There are 5 hidden switches. A switch that is on adds its own fixed numbers to the row, and there is some noise. The rows also spread widely along 2 directions, which tell nothing about the answers.
(in the rows, 128 means zero)
Known rows, each followed by its switches (1 for on, 0 for off):
[112 155 136 164 142 128 177  97 125 144 108  94  87 130 185 128 127 165
 134  65 135  98  83 120  98]
1 1 0 1 0
[127 158 119 132 181 119 144 148 120 127 179 118 152  82 125  33 109 114
  96  70 136 132  99 102 160]
1 0 1 0 1
[ 89 167 103 113 157 103 157 112 156 132 115 101 108 120 147  85 108 133
 135  84 126 121  61 106 130]
0 1 1 1 0
[132 130 115 124 129 116 161 115 127 149 147 109  99 103 156  95 138 180
 130 101 117 114  88 137 114]
1 0 1 0 0
[127 178 119 133 187 127 146 122 124 150 149 116 142  88 150  53  88 117
  97  56 118 122  68  68 131]
0 0 1 1 0
[119 160 145 165 136 139 147 113 122 140  96 112 136 112 143 111 122 133
 109 102 141 116  87 140 102]
1 0 0 1 1
[131 183 131 133 135 126 136 150 133 125 123 104 148 113 123  75 104 128
 116 103 123 129  81 131 141]
1 0 1 1 0
[111 167 126 144 128 141 140 122 136 131 105 119 144 141 119 120 109 110
 125 118 134 127  93 130 117]
0 0 0 1 1
[ 99 194 112 114 135 107 133 150 143 107 107  84 142 134 124  96 105 137
 144 118 122 129  74 151 160]
1 1 1 1 0
[108 157 121 126 139 148 120 143 121 106 148 131 154 143 110  91 116 100
 117 112 151 142 113 126 150]
0 0 0 0 1
[108 193 137 144 125 142 110 175 122  96  92 115 175 149 100 113  97  93
 124 136 153 150  91 162 147]
1 0 0 1 1
[ 97 172 126 145 143 131 157 119 132 126 102 102 119 136 142 105 119 132
 132  75 149 111  76 141 125]
1 1 0 1 1
[137 162 146 184 163 153 165 119 109 143 135 104 125 102 165  77 111 143
 101  61 125 123  90  97 118]
1 0 0 1 0
[104 170 112 111 121 121 152 122 154 137 104 121 133 100 134 108 105 121
 120 134 125 117  73 135 113]
0 0 1 1 1

New rows, each followed by its switches (1 for on, 0 for off):
[124 167 143 145 141 135 138 135 136 137 117 122 136 134 133 111  98 119
 123  95 134 132  88 116 121]
0 0 0 1 0
[103 165 128 146 174 131 159 116 135 145 128  98 107 138 160  90  91 127
 127  45 149 118  73  88 127]
0 1 0 1 0
[119 166 139 142 131 138 136 136 135 138 102 122 134 151 129 127 103 136
 133 117 132 132  86 127 111]
0 0 0 1 0
[121 118 115 115 118 112 174  92 139 162 138 122  81  98 166 125 138 174
 141 116 109  96  93 129  83]
0 0 1 0 0
[127 152 137 146 131 144 125 155 114 119 145 120 139 139 123 102 115 148
 135  99 141 133 119 144 148]
1 0 0 0 0
[128 139 148 178 124 150 181  91 130 153 111 108 114 101 171 126 139 154
 112  81 123  91  85 116  69]
1 0 0 1 1
[104 171 136 147 123 134 138 133 128 119 103 127 143 132 124 121 106 104
 122 119 141 138  90 136 116]
0 0 0 1 1
[107 145 131 104 113 133 106 158 133 113 118 126 121 160 101 138 118 134
 153 144 138 144 116 161 135]
0 0 0 0 0
[132 157 155 172 129 144 143 128 118 138  99 110 128 126 150 112 108 141
 127  90 133 126  90 134 105]
1 0 0 1 0
[113 158 139 137 124 144 139 128 132 134 107 116 118 139 137 128 117 129
 136 110 133 118  88 131  98]
0 0 0 1 0
[116 135 130 126 138 137 132 137 127 129 144 130 114 136 129 114 110 135
 129 103 143 137 112 132 132]
0 0 0 0 0
[137 180 144 164 168 150 135 156 114 123 138 107 149 124 133  66  98 121
 112  65 142 137  83 111 140]
1 0 0 1 0
[104 191 127 114 148 116 120 171 136 124 125 115 161 129 114  62  90 103
 116 116 126 145  83 120 158]
0 0 1 1 0
[101 152 125 125 137 129 125 149 134 109 139 132 149 133 111 103 114 113
 112 102 145 140 118 138 136]
0 0 0 0 1
[ 98 149  99  84 146 101 154 118 146 124 151 106 100 123 140  97 115 154
 150  97 135 124  86 117 151]
0 1 1 0 0
[114 156 119 133 149 125 155 142 123 116 128 101 108 153 136  93 123 154
 143  71 158 135 110 145 168]
1 1 0 0 0
[105 168 117 137 161 141 161 109 125 134 124 103 106 139 162 106 101 132
 133  58 144 117  84 101 114]
0 1 0 1 0
[109 144 123 109 117 138 118 154 135 107 129 137 138 164 113 126 114 132
 134 131 144 145 117 147 137]
0 0 0 0 0
[114 169 111 121 141 119 148 120 143 133 116 112 125 108 145  96  98 137
 123 116 112 120  71 110 109]
0 0 1 1 0
[106 160 135 136 112 146 116 165 128 106 126 125 143 147 102 119 126 124
 137 142 152 143 126 175 144]
1 0 0 0 1
[139 139 141 179 111 145 169  91 128 155 105  99  91 115 177 133 132 170
 137  90 124  99  81 134  75]
1 0 0 1 0
[100 151 120 143 135 130 176  86 148 150 105 105  77 132 166 141 128 162
 146  70 133 113  78 116  98]
0 1 0 1 0
[109 146 128 109 107 139 120 141 134 111 126 136 117 150 111 147 123 144
 152 134 146 136 119 158 136]
0 0 0 0 0
[ 98 176 114 107 119 125 140 120 147 134 113 112 136 104 122 103 111 107
 126 139 113 119  81 125 108]
0 0 1 1 1
[ 99 162 122 137 152 129 158 107 140 137 112 112 102 143 157 119 102 145
 129  73 144 114  80 106 122]
0 1 0 1 0
[128 146 134 167 146 145 169 100 127 155 122 109 110 120 168 107 120 141
 117  66 129 113  87 103  91]
0 0 0 1 0
[104 173 125 130 126 143 129 143 141 118  99 128 161 134 115 114  95  95
 128 131 141 148  93 128 123]
0 0 0 1 1
[118 161 140 148  89 145 138 131 133 124  72 106 122 150 138 161 129 166
 153 144 128 124  89 171  91]
1 0 0 1 0
[126 155 140 144 143 144 148 115 132 141 120 117 122 121 148 113 101 132
 116  89 128 124  81 112 101]
0 0 0 1 0
[ 99 158 119 142 157 127 170 105 132 137 112 100  96 136 156 111 102 137
 126  68 142 122  79 105 115]
0 1 0 1 0
[119 186 145 139  91 152 114 157 126 108  77 109 144 157 115 135 111 142
 144 147 128 136  93 172 131]
1 0 0 1 0
[119 143 106 106 132 103 160 116 137 148 138 133 110 104 139 100 121 144
 125 111 122 125  91 123 126]
0 0 1 0 0
[120 183 135 156 169 146 131 146 127 130 122 125 142 138 125  73  82 109
 112  69 140 139  93 110 135]
0 0 0 1 0
[140 165 145 191 178 149 163 115 113 142 139 115 137  78 172  65 111 121
  81  39 138 116  85  95 115]
1 0 0 1 1
[101 152 102  98 141 100 151 137 134 121 147  93 106 120 131  88 126 165
 154  99 139 127  97 140 153]
1 1 1 0 0
[112 154 119 145 153 103 205  73 145 165 126  94  70  89 190 107 137 177
 139  64 114  74  65 113  94]
1 1 1 1 0
[125 161 132 122 149 134 110 168 128 109 149 136 145 142 110  91  92 117
 126 100 154 156 118 129 168]
0 0 0 0 0
[110 162 126 137 113 124 159 107 135 141  99 108 128  93 149 107 127 145
 133 126 114  97  76 138  98]
1 0 1 1 1
[150 156 144 197 175 145 166 112 114 160 132 110 118  94 172  68 107 146
  94  37 135 109  77  98 106]
1 0 0 1 0
[124 178 134 140 153 153 122 151 128 117 115 119 151 134 121  95 102 101
 114  97 138 141  91 112 129]
0 0 0 1 0
[ 92 186 125 133 162 130 138 143 137 101 114 110 143 144 122  84  87  94
 113  85 164 131  89 112 145]
0 1 0 1 1
[ 97 179 103 113 142 114 159 122 140 123 113  92 128 105 142  95 117 137
 133 107 136 107  74 135 134]
1 1 1 1 1
[123 163 130 139 123 122 158 118 128 152 116 100 101 103 156 110 120 159
 131 106 109 102  72 143  92]
1 0 1 1 0
[119 167 145 166 134 153 152 136 127 123 107 111 142 116 134  93 114 122
 109  94 137 123  93 138 111]
1 0 0 1 1
[ 94 135 110 115 102 122 155 118 143 104 116 112  89 143 134 161 146 163
 153 135 162 116 109 182 127]
1 1 0 0 1
[127 177 142 162 153 141 132 157 116 115 119 127 160 130 121  78 109  96
 107  84 149 131  97 121 141]
1 0 0 1 1
[129 105 129 143 131 138 171  83 125 166 145 135  82 120 175 126 144 170
 129  81 135 107  94 118  92]
0 0 0 0 0
[113 145 129 155 136 136 164  92 131 143 102 124 120 117 150 123 120 123
 118 102 141 116  85 115  87]
0 0 0 1 1
[121 142 116 115 179 104 163 117 123 136 181 102 100  94 158  51 119 164
 126  38 132 121  89 103 154]
1 1 1 0 0
[143 143 141 165 179 138 142 143 108 134 167 115 132 111 145  65 112 133
 110  46 143 132 119 116 152]
1 0 0 0 0
[136 136 137 158 144 148 155 133 108 151 153 115 117 126 148  90 131 146
 116  65 139 123 110 125 135]
1 0 0 0 0
[119 167 136 146 154 140 136 127 121 141 120 119 136 122 146  93 100 114
 118  85 136 132  93 103 120]
0 0 0 1 0
[107 162 116 131 148 118 161 114 148 142 123 108 142  85 143  69 103 100
 103  96 130 120  67 106 111]
0 0 1 1 1
[124 161 143 156 153 150 146 121 125 140 126 119 137 126 149  91 101 120
 110  76 138 128  89  95 125]
0 0 0 1 0
